Each new row is followed by what is left after taking away its nearest point in the smallest flat space through zero that holds the last named rows.
(in the rows, 128 means zero)

Z420 (3 x 13):
[[135 107 153 170 143 156 130 170  80 134 156 118 109]
 [117 114 193 166 120 102  78 191 134 170 104 116 130]
 [165  92 138 160 105 149 162 146 122 178 173  91 120]]
New rows:
[150 141 120 125 160  88 143 163 169 167  97 135 152] : [151 140 108 130 176 111 157 161 139 145 115 141 141]
[120 115 102 164 109  95 170 102 145 136 119 140 161] : [110 116 114 176 124 101 157 120 123 124 117 147 154]
[147 125 138 131 160 119 149 143 121 144 107  96 155] : [143 131 130 123 165 120 150 134 120 132 104 103 155]
[ 87 119 114 116  87  93 105 104 142 101  96 153 149] : [105  99 119 142  89 119 126 121 114 113 129 138 136]
[154  96 153  94 121 137 152 106 129 101 124 140 142] : [149  94 168 103 123 133 139 122 125 105 118 140 141]

Z457 (3 x 13):
[[110 102 166 123 131 137 161 140  86  91 137  85 142]
 [147 129 161 119 103 120 144 151 134 124  95 143 128]
 [125 111  92 150 147 137 176 141 107 125 130 167 103]]
New rows:
[123 137 133 145  91 149 131 160  99 157 148 145 124] : [120 140 134 142  92 149 118 153 102 158 154 134 129]
[127 132  95  96 119 115 135 106 134 172 132 115 121] : [127 124 112  94 114 116 153 117 122 160 125 110 123]
[142 123 154 109 123 127  86  74 183  79 118 134 120] : [135 106 139 122 137 135 123  84 160  69 123 147 108]
[101  76  99 109 130 170 135 113 105 144 136 102 158] : [121  88 109 103 110 160 130 123 127 156 110 127 154]
[ 96 139 124 162 148 151 126  86 168 141 115  83 134] : [107 133 136 163 137 149 153 106 164 136  94 104 126]

Z983 (3 x 13):
[[111 151 102 144 110 133  63  78 131 166 163 105  99]
 [125 130 102 109  66 123  98 117 146 113 134 183  81]
 [ 89 147  73 162 101  94  42  63 217 125 154 105 198]]
New rows:
[ 98 103 120 129 157 196 140 117 126 148 115  99 123] : [ 97  99 110 121 134 187 136 119 145 129 110 125 124]
[143 110 109 162 123 159  68 128  85 116 186 120 144] : [150  99 117 152 123 155  94 150  89  95 170 138 155]
[158 137 115 109 121  77 117 113  80 160 135 125  89] : [155 130 114 113 128  64 128 120 105 140 124 125 131]
[143 111 104  83 151  90 164 141 124 147  93 131 133] : [136 120  92  90 143  91 137 121 128 160 106 123 124]
[159 144 118 117 118 152  69 141 130  75 154 130 147] : [165 142 130 117 134 159  84 150 112  82 151 120 143]
[101  95 132  97  95 171 112 101 126  86 138  84 129] : [105  92 139  95 102 173 124 110 120  84 133  84 131]

Z41 (3 x 13):
[[135 108 117 127 108 151  78 125 123 103 118 149 126]
 [108  83 114  79 149 141 126  60 132 129 137 150 132]
 [143 122  55 141 140 131  91  95 158 134 153 117 128]]
New rows:
[126 108 121 140  73 137 139 137 116 121 136  98 121] : [121 103 119 131  81 135 148 124 119 126 140  98 122]
[140 130 120 155 119 140  89 139 176 116 134 134 147] : [125 126 147 135 130 133 124 130 169 125 132 136 149]
[145 101 119  96 119 127 153 123 128 141 148 124 133] : [153 109 120 110 108 129 141 142 125 134 143 123 131]
[114 119 136 123 157  66 130 121 120 138 113 130 128] : [121 118 128 132 146  74 106 129 119 128 109 134 126]
[151 120 115 166 125  95 148 125 190 132 160 124 124] : [142 102 146 146 112 109 141 126 171 115 143 147 124]

Z774 (3 x 13):
[[162 136  84 102 137 201 179  82 112 153  65  92 135]
 [146 171 116 198  70 170 142 166 103 146 124 172 165]
 [139 127  97 130  78 159 150 151 177 124 119 142 177]]
New rows:
[153 123 142  81 106 167 160  81 157 132 137 152 115] : [145 132 161 104 107 148 143  94 138 131 155 167 105]
[ 88 136 132 102 131 134 172 142 173 112 114 142 158] : [ 88 150 147 120 147 130 164 136 132 121 116 144 137]
[110 105 192 122 134 146 110 122  78 109 139 154 102] : [118  98 169 108 114 167 128 124 111 106 126 151 127]
[131 136 138 145  84 166 133 160 168 106  93  94 118] : [124 135 155 144 108 146 119 151 146 106 101  89  94]
[107 164  93 101 138 151 106 100 143 143 133 125 127] : [102 168 101 114 133 141  97 111 139 141 144 136 127]
[105 151 108 138 150 136 105 106 161 121 160  90 136] : [109 161 108 152 144 144 107 109 148 126 158  96 138]

Z864 (3 x 13):
[[ 89 122 124 122 116 123 145 142 117 173 113 121 173]
 [115 136 111 167 180 108  98  71 184 170 190 133 154]
 [ 75 169 108 164 155  97 141  67 139 174  70  63 121]]
New rows:
[112 138 128 117 108  89 150 144 141 121 163 151 161] : [118 151 127 123 112  86 151 131 139 106 143 135 134]
[135 101 120 153 155 124 115 111 107  87 105 121 170] : [135  99 121 151 153 125 116 115 105  88 106 123 173]
[110 113 113 141 112  96 120 122  93  89  86 134 151] : [117 110 111 147 124  95 108 114 108  90 113 145 155]
[158 161  95 134 110 163 146 154 149 156  90 164  87] : [151 159  92 139 118 160 141 148 159 171 106 169 103]
[ 89 105 109 130 124 163 125 150 109 113  91 121 100] : [ 93 102 106 139 140 160 111 137 129 121 123 133 110]

Z762 (3 x 13):
[[153 162 166 131 147 105 188 137 100 110 161 153 130]
 [163  85  86 102 133 148  89 138 132 100  91 153 132]
 [ 88 136 106 132 115 110 140 132 124 110 123 143 142]]
New rows:
[117 168 107 101 135  85 134 163 113 114  90 109 153] : [138 163 123 101 141  99 121 157 120 134  94  91 142]
[ 97 120 153  95 168 121  97 105 105 148 115 167 115] : [ 94 124 156  97 168 119 101 105 104 149 118 166 115]
[131 117  90 152 101 160 114  86 127 135 122 169 161] : [142 132 116 158 108 157 131  84 122 145 140 162 155]
